The rows of each matrix lie in a flat space through zero, up to rounding. After each matrix: how many dimensions does the smallest such space have?

[[-22   5  10  -8 -12  -5   3  18 -10  18 -16]
 [  5  17  -6   3  30  -6   4  -1  -6   6  38]
 [ 10  -6 -33  27  10   1   4   4  34  -3  21]
 [ -8   3  27 -30   9 -11  17   1 -16  44 -25]
 [-12  30  10   9 -26 -13  -1  33   8  39 -56]
 [ -5  -6   1 -11 -13 -52 -21  -1 -20   0   3]
 [  3   4   4  17  -1 -21  -6  16   7  11 -25]
 [ 18  -1   4   1  33  -1  16  -8  11  21   2]
 [-10  -6  34 -16   8 -20   7  11 -18  30 -37]
 [ 18   6  -3  44  39   0  11  21  30  14  -9]
 [-16  38  21 -25 -56   3 -25   2 -37  -9 -31]]
  7

[[ -2  -3  -1  -8   8  -5 -15  11 -11   2  -9]
 [ -3 -13   2   2 -10  10  21  -8   7   3 -10]
 [ -1   2  11  -3   2   4  21 -25   9  -6   3]
 [ -8   2  -3  12 -19   8   8  18  -1   8 -11]
 [  8 -10   2 -19  28 -17 -20 -18  -1  -5   0]
 [ -5  10   4   8 -17  13  14  15   9   2  11]
 [-15  21  21   8 -20  14  38   2  25   7   0]
 [ 11  -8 -25  18 -18  15   2  14  -4   2  20]
 [-11   7   9  -1  -1   9  25  -4   6  11 -14]
 [  2   3  -6   8  -5   2   7   2  11  12   2]
 [ -9 -10   3 -11   0  11   0  20 -14   2 -11]]
  7

[[ 33  21  -3  24   5  16  14  17 -33   7   1]
 [ 21  22   0  12  -4   2  13  50  14  -5  -7]
 [ -3   0  18  13  21  -9  -8  -4  -6   2  -8]
 [ 24  12  13  19   8  13  20  40 -12  -1 -13]
 [  5  -4  21   8  12   6  12  23  -3  -4 -15]
 [ 16   2  -9  13   6  28  11   2 -15  -7  18]
 [ 14  13  -8  20  12  11  -3 -11 -22   4  12]
 [ 17  50  -4  40  23   2 -11  20  -1  10 -14]
 [-33  14  -6 -12  -3 -15 -22  -1  47   3 -22]
 [  7  -5   2  -1  -4  -7   4  10   3  -5   8]
 [  1  -7  -8 -13 -15  18  12 -14 -22   8  -4]]
  6

[[ -8   4 -17   2 -12  19  24 -12   0  -2  -5]
 [  4  25  -8  -8  -5  -5 -28   4  15  10  -3]
 [-17  -8  29  -1  13  -6  -7   3 -21 -14  -3]
 [  2  -8  -1  14  -6  19  27 -10   5 -12   1]
 [-12  -5  13  -6   9  -9  -8   4 -16  -2  -2]
 [ 19  -5  -6  19  -9  18  23  -8  22  -9   6]
 [ 24 -28  -7  27  -8  23  51 -11  16 -13  12]
 [-12   4   3 -10   4  -8 -11   3 -12   3  -4]
 [  0  15 -21   5 -16  22  16 -12  15   0  -5]
 [ -2  10 -14 -12  -2  -9 -13   3   0  14  -3]
 [ -5  -3  -3   1  -2   6  12  -4  -5  -3  -2]]
  4

[[-19  -4  11   1  -7  -5 -14 -13  -6   3  -1]
 [ -4  -3   1   4   3   1   0  -1  -3   5  -5]
 [ 11   1  -8   0   6   4   7  11   3   1  -3]
 [  1   4   0 -38 -18   1 -36  17   1  -3  -1]
 [ -7   3   6 -18 -18  -6 -24   2   4  -9   6]
 [ -5   1   4   1  -6  -5  -3  -4   4  -6   5]
 [-14   0   7 -36 -24  -3 -50  21   4  -3 -10]
 [-13  -1  11  17   2  -4  21 -48 -18   2  21]
 [ -6  -3   3   1   4   4   4 -18 -15  10   1]
 [  3   5   1  -3  -9  -6  -3   2  10 -13  10]
 [ -1  -5  -3  -1   6   5 -10  21   1  10 -20]]
  4

[[ 17   0   0  10  -2   1  -6   7  16  -6  20]
 [  0   2  -9   1  10  -2  -1  -5   6  -4  -1]
 [  0  -9  32  -2 -37   7   2  19 -22  13   3]
 [ 10   1  -2   6   1   0  -4   3  10  -4  11]
 [ -2  10 -37   1  44  -8  -1 -23  23 -14  -7]
 [  1  -2   7   0  -8   1   0   4  -4   2   1]
 [ -6  -1   2  -4  -1   0   2  -2  -7   3  -7]
 [  7  -5  19   3 -23   4  -2  14  -6   5  10]
 [ 16   6 -22  10  23  -4  -7  -6  30 -14  16]
 [ -6  -4  13  -4 -14   2   3   5 -14   7  -5]
 [ 20  -1   3  11  -7   1  -7  10  16  -5  24]]
  2

[[ -4  -6   0  -9   4   3  11   5 -10  -4  12]
 [ -6  -9  -5   3   3   6  20   2 -13  -1  17]
 [  0  -5  -8   9  -4   5  10   0   3   2   9]
 [ -9   3   9  -2  14  -8  -7  -8 -11  -6  -3]
 [  4   3  -4  14  -6   0  -4  -5  11   6  -5]
 [  3   6   5  -8   0   0  -1   5   3   1  -4]
 [ 11  20  10  -7  -4  -1  -5   7   6   9 -18]
 [  5   2   0  -8  -5   5   7   8  -3   4   0]
 [-10 -13   3 -11  11   3   6  -3 -46  -6   6]
 [ -4  -1   2  -6   6   1   9   4  -6  -3   8]
 [ 12  17   9  -3  -5  -4 -18   0   6   8 -26]]
  5
